The rows come from 5 hidden closed curves, with some noise, and rows from the same curve form a group. Each curve winds through 8 dimensions. The rows are also pushed far along 5 directions, which tell nothing about the answers.
(in the rows, 128 means zero)
Some rows, each with its group after it:
[127 134 139 133 125 136 135 138 130 136 115 142 148 124 155 112 115 114]	pevat
[141 131 118 123 141  99 148 127 107 137 142 136 121 134 136 112 103 149]	pevat
[127 101 162 151 120 148 124  94 130 152 134 106 148 150 107 145 142 120]	Ferob
[132 114 164 127  99 104 105 120  99 173 117 116 144 114 136 118 102 120]	pevat
[ 92 106 137  77 122 132 140 123 112 112 103  78  95 105 141 150 115 128]	minaf
[131 112 142 118 144 123 125 117 131 154 166 125 129 123 128 140 104 122]	Ferob
[141 127 141 160 107 157  96 119 135 144 121 143 147 120 121 121 134 117]	sadit
[129 133 132 113 136 174 115 119 132  96 147 128 122 133 125 120 142 118]	ror
[151 151 118 127 132 120 119 135 110 128 147 127 145 119 117 133 134 116]	sadit
[108 107 152 184 136 172 138 114 133 117 138 137 174  64 112 153 168  91]	Ferob
[133 129 112 120 130 143 130 126 149 121 120 130 139 100 120 136 122 129]	Ferob
[175 170 108 188 107 147 130 121 154 105 111 165 135 135 128  67 130 154]	Ferob
[125 116 115 156 138 127 146 103 138 135 152 176 127 136 101 155 138 108]	sadit
[125 138 131 114 156 116 152 133 126 115 142 102 132  95 128 139 119 145]	minaf
[136 127 124 118 132  62 124 142 117 180 114 135 136 208 123 130 119 152]	pevat
[175 152 111 203  98 127 133 146 132 140 152 176 161  80 127 118 161 136]	ror
[ 96 132 155 118 154  97 140 176 133 123 156 120 133  52 155 156 138 120]	pevat
[106 112 129 115 104 112 144 122 128 138  97 129 137 133 128 141 129 124]	minaf
[128 133 121 133 150  96 130 169 111 131 150 144 126  79 142 141 138 127]	minaf
[136 129 105 128 112 113 106 152 118 120 123 151 110  96 127 125 145 120]	pevat
[ 93  75 150 131 165 175 122  65 142 170 118 113 143 196  94 176 105  97]	ror
[179 123 116 136 100  98 113 158 112 159 153  90 170  93 133 100 132 125]	pevat
[139 140 111 148 127 150 119 139 154 135 105 160 117 142 143 130 120 124]	sadit
[124 112 124  64 137  65 128 172  81 131 124  35 122 120 139 130 132 153]	pevat
[ 99 111 175 150 136 182 117 105 112 130 147 113 146 147 122 159 159  89]	sadit
[118 141 133 137 125  94 128 152 163 149 106 149 144 139 129 141 135 148]	pevat
[127 111 146 106 103 119 135 132  97 143 113  87 126  95 158 125 106 109]	minaf
[141 125 107 117 122 110 145 124 110 127 118 107 145 140 124 107 120 133]	ror
[159 148 111 155  96  92 151 119 129 143 132 183 131 146 132  89 111 142]	minaf
[125 150 131 164 160 167 143 123 123 108 156 155 162  77 128 138 136 114]	minaf
[117 109 154 128 141  83 128 142 138 195 103 140 154 166 143 146  99 108]	ror
[159 160 115 140 109 112 144 137 145 105 147 139 131  97 133  88 126 144]	pevat
[148 135 154 150 114 126 126 123 135 184 143 175 167 142 154 115  89  98]	sadit
[129 101 125  71  89  43 139 152 110 174 113 114 132 116 156 109  89 140]	minaf
[133 131 129 134 138 148 116 148 133 129 145 125 148 125 132 142 148  93]	minaf
[114 124  99  98 137  77 148 147 138 151 137 188 136 116 131 151 110 116]	sadit
[123 119 163 164 130 139 147 132 101 109 162 140 145  26 143 137 151  68]	pevat
[118 124 109 144 149 208 113 127 155  93 137 135 123  92 121 157 152 105]	Ferob
[ 92 139  91  98 130 119 139 136 145  85 105 183 117 150 109 140 163 143]	ror
[128 107 174 136 113 133 121  92 133 166 158 138 170 152 117 122 118  90]	minaf
[167 125 151 157  92 126  99 100  95 161 121 103 137 169 109 106 134 137]	ror
[143 140 140 148 119 137 144 135 142 112 121 134 146  99 145 103 131 113]	pevat
[148 148 102 114 143 122 118 148 134 120 131 113  86 128 135 131 113 156]	Ferob
[150 149 103 132 122 130 120 133 114 116 115 139 128 121 121 130 135  97]	sadit
[171 129 132 170 116 153  90 142 119 150 136 113 149 160 128 115 154  98]	minaf
[140 146 123 119 114  57 133 179 116 154 101 129 131 140 159 116 122 140]	ror
[149 131 134 162 137 131 143 115 143 147 155 184 142 137 133 116 112 110]	pevat
[129 136 140 160 117 108 140 137 104 116 126 128 145  96 123 124 161 123]	minaf
[ 86  99 161  82 119 131 133  97 141 144 146 150 149 145 125 144 113  94]	Ferob
[145 134 164 115 119 149 105 104 103 147 143  90 151 141 129 113 106 117]	sadit
[ 71 120 153  99 144 119 168 123 116  92 167 149 113  39 142 158 124 104]	minaf
[101  96 168 115 151 116 134 104 127 159 124 104 138 132 127 148  94  99]	ror
[123 119 130 134 128 154 119 136 142 106 159 128 113  68 137 119 135 135]	sadit
[144 147 140  95 111 105 141 119  95 121 111  74 115 183 137  98 116 156]	ror
[ 81  98 139 114 142 138 126 143 134 102 135 107 113  99 124 158 166 134]	Ferob
[122 115 151 150 119 137 134 128 169 159 144 157 172  89 132 151 124  87]	minaf
[149 133 118 130 144 141 114 130 131 137 144 113 104 131 128 140 113 135]	Ferob
[100 156 132 104 134  72 153 139 148 115 132 195 110 116 145 118 102 137]	Ferob
[135 132 119 109 132 127 152 137 102 109 146  89 133 117 138 125 135 134]	ror
[137 132  94 124 147 147 133 118 151 116  94 103 108 179 114 126 121 172]	ror
[158 149 115 102 103  82 130 134 130 135 136 140 113 185 137  82 110 151]	Ferob
[127 135 131 107 103  83 103 159 135 146  98 145 129 106 141 108 116 147]	sadit
[163 132 135 151 104 135 125 137 104 113 132  74 133 120 126 115 166 117]	Ferob
[129 148 154 155 115 105 154 118 134 139 118 162 132 148 141 117 119 122]	sadit
[ 94 151 131 138 151 160 140 147 153  80 124 144 100  94 138 159 158 129]	sadit
[133 109 130 154 115 133 134 111 148 147 139 152 137 112 124 121 118 141]	sadit
[ 82 120 156 101 147 100 137 147 118  97 144 117 106  58 131 161 148 110]	ror
[122 141 111  77 145 122 126 135 108 101 111  84 127 146 127 110 119 163]	minaf
[ 95 122 169 114 141 151 144  79 129 125 113 111 103 185 120 153 113 125]	sadit
[149 136 106 132 139  98 104 147 125 156 116 148 127 183 130 104 113 146]	Ferob
[142 131 119 136 156 160 121 111 131 117 160 130 127 121 116 125 114 118]	Ferob
[133 127 135 112 108 120 119 125 120 135 129 107 115 102 133 121 114 160]	ror
[113 133 160 142 128 141 116 126 139 134 112 119 133 120 135 138 129 128]	pevat
[127 115 132  80 124 111 122 124  99 131 148  85 109 120 135 117 102 137]	ror
[ 96 129 147 147 156 151 169 112 111  86 157 126 128  86 122 159 156 104]	pevat

New rows, each followed by its group:
[128 125 165 137 122  93 135 119 108 150 129 157 131 132 136 122 117 101]	pevat
[118 148 146 133 138 172 128 102 142 115 126 143 116 149 130 141 118 110]	sadit
[129 131 119 145 115 122 150 120 118 123 113 123 144 146 117 126 150 148]	sadit
[118 102 122 121 127 114 155 137 103 120 134  97 166  43 130 135 136 110]	ror
[122 129 107 103 132 165 109 142 131  97 108 112 116 129 132 124 142 132]	ror
[ 75 122 146 122 159 171 146 121 156  95 118 119 111  91 131 176 136 125]	ror
[ 89 129 147 108 120  73 149 125 177 148 134 205 152 139 122 140 117 121]	minaf
[178 117 109 131 111 173  98 133  84 113 104  41 129 141 131  92 143 123]	pevat
[169 168 133 199 105 130 123 122 159 138 113 179 132 164 124 104 140 127]	minaf
[118 115 145 106 101  91 123 117 115 154 132 135 141 104 125 125 109 125]	pevat
[ 96 120 119 173 129 172 135 118 157 126 136 214 169  97 114 159 158  99]	minaf
[130 115 138 124 138 152 124 131 123 126 177  87 151 101 123 144 143 105]	pevat
[114 144 142  95 124  99 154 136 107 108 133  99 109 119 144 128 125 145]	ror
[108 153  93 120 131 111 148 147 131  69 120 165  98  90 119 142 160 120]	sadit
[141 106 124 110 118 149  91 130 120 137 134 101 136 129 128 101 123 137]	minaf
[129 101 164 140 144 134 106 117  80 144 122  55 141 138 119 126 137 119]	Ferob
[139 108 129 107 120 136  89 125 104 150 154 101 120 124 125 127 115 120]	pevat
[109 104 133  58 145 104 111 136 147 161 102  93 119 197 130 137  97 161]	pevat
[ 71 130 134 142 177 124 169 132 147 102 169 199 113  84 125 185 149 110]	pevat
[ 94 104 138 107 172 160 103  93 116 135 137 120  87 205  97 175 131 137]	minaf
[148 146 107 110 153 152 127 136 114  97 137  75 133 146 122 121 138 134]	minaf
[143 109 140 123 134 122 116 151 118 154 154  63 165 105 130 139 140 121]	pevat
[139 137 143 154 106 129 121 147 153 126 136 143 148 106 135 122 152  93]	minaf
[101 117 170  82 130 122 119 136  97 106 138  73 102 102 148 126 127 113]	sadit
[225 186 109 214  89 131 147 139 125 124 144 143 165  81 150  52 121 136]	sadit
[100 124 109 105 147 159 128  92 177 120 109 163 115 170  96 163 118 142]	Ferob
[129 104 123  83 151 127 118 109 121 143 132  97 120 189 119 118  97 126]	ror
[156 144 110 174 142 139 107 148 127 132 125 150 136 140 129 112 141 123]	Ferob
[123 118 136 104 112  95 117 119 120 162 116 130 124 175 114 141 126 163]	ror
[146 151 106 115 141 131 136 144 163  98 143 116 113 130 133 105 125 162]	pevat
[135 116 110 100 124 111 137 113 107 129 106  88 134 166 118 109 115 144]	ror
[ 91 136  87  84 175 137 161 126 127  59 137 115  64 116 121 146 130 178]	pevat
[ 91 138 154 127 122  92 144 147 142 124 144 195 128  91 148 138 134 102]	sadit
[141 145  98 146 145 161 142 113 166  97 165 158 115 123 113 124 130 148]	pevat
[140 148 131 132 131  85 132 163 148 149 144 137 151 140 141 120 129 137]	pevat
[129 147 132 161 124 152 147 123 167 109 116 176 143 120 135 118 137 114]	pevat
[157 152  82 158 144 149 147 132 159 110 139 139 134 134 114 132 141 148]	minaf
[ 60 133 160 116 146 112 145 146 154 126 124 184 126 114 143 176 140 116]	sadit
[ 84  95 178  78 124  77 116  96  93 175  90 102 129 218 107 149 115 137]	minaf
[ 97 116 171 100 134 134 139  98 104 111 121  78 101 155 126 140 126 122]	sadit
[149 165  98 147 108  93 144 163 117  82 122 150 115  77 136 102 158 121]	sadit
[120 134 170 143 105  98 119 118 147 180 140 205 164 132 139 120 101 106]	sadit
[151 119 106 140 153 167 134 128 121 100 162  96 137  90 126 115 132 104]	ror
[131  98 139 152 112 139  96 120 111 166 126 136 162 156 113 129 149 109]	minaf
[148 120 104 155 116 132 134 175 124 104 152 105 145  47 145 104 165 139]	Ferob
[161 159 121 165 116 138 129 137 138  99 147 137 145 132 122 100 161 110]	minaf
[132 162 121 135 162 133 143 132 125 115 139 144 146 124 129 129 120 136]	minaf
[105 117 162 119 103 108 138 114 150 149 128 161 143 126 139 116 108 128]	Ferob
[ 63 148 123 121 155 134 141 119 189 112 117 225  93 141 126 167 115 155]	pevat
[104 130 135 107 141 158 119  93 100  99  93  89  86 182 110 135 131 158]	minaf
[139 125 169 201 138 167 141  78 109 141 157 152 147 150 112 139 142  85]	pevat
[144 108 178 146 125 177 130  67 100 155 155  82 163 134 118 132 104  97]	sadit
[129 129 122 135 116 109 122 152 154 128 145 166 118  86 145 106 123 146]	sadit
[129 166 112 127 133 133 139 135 163  77 144 185 103 109 134 103 132 138]	ror
[116  99 147 132 109 144 116  91  98 151 121 133 168 160 104 137 142  88]	ror
[ 81 129 113  56 167  94 163 149 144  75 139 140  76  86 141 141 115 155]	pevat
[128 110 117 162 128 166 122 125 144 136 124 137 148  80 126 142 129 111]	ror
[166 121 131 144 110 128 128 147 130 139 161 109 159  54 145 107 126 118]	Ferob
[114 149 100  65 122  93 117 190 138  90  90 109  92  85 158 114 126 155]	Ferob
[123 125 125 117 105  90 147 127 136 158 100 151 169 131 121 143 125 118]	Ferob
[128 135  89 128 128 135 149 137 166 108 112 137  91 117 130 147 127 153]	minaf
[ 77  95 176  62 141 109 145 113 126 131 124 103 130 115 137 146 104 108]	pevat
[117 120 152 112 123 160 105 107 147 126 130 112 120 182 116 136 136 101]	minaf
[154 130 132 114 120 116 145 127 115 139 135  95 130 119 151  98  92 143]	sadit
[185 144  81 157 122 127 141 158  84  98 128  77 129  84 138  89 147 155]	pevat
[157 140 130 140 134  86 153 150 113 149 143 113 161  84 142 121 112 133]	minaf
[136 127 112 145 140 148 134 112 119 113 145 131  86 126 122 135 127 150]	minaf
[135 146 121 112 132 148 122 141 109 106 108  95 122 118 147 113 120 131]	minaf
[120 125 137 118 119 143 108 142 137 135 111 134 135 119 142 135 128 104]	Ferob
[ 81 126 113  82 150  79 142 194 153 104 124 136  94  67 153 154 141 169]	sadit
[129 164 126 135 116 103 131 172 126 104 117 138 120 120 152 107 155 145]	sadit
[143 116 140 129 143 157 128 113 123 142 153  84 173 118 119 134 121 114]	minaf
[115 135 151 159 134 112 152 116 127 126 141 190 126 114 129 138 134 101]	pevat
[121 129 136 128 147 169 149  86 132  83 143 115 100 132 111 126 129 132]	pevat
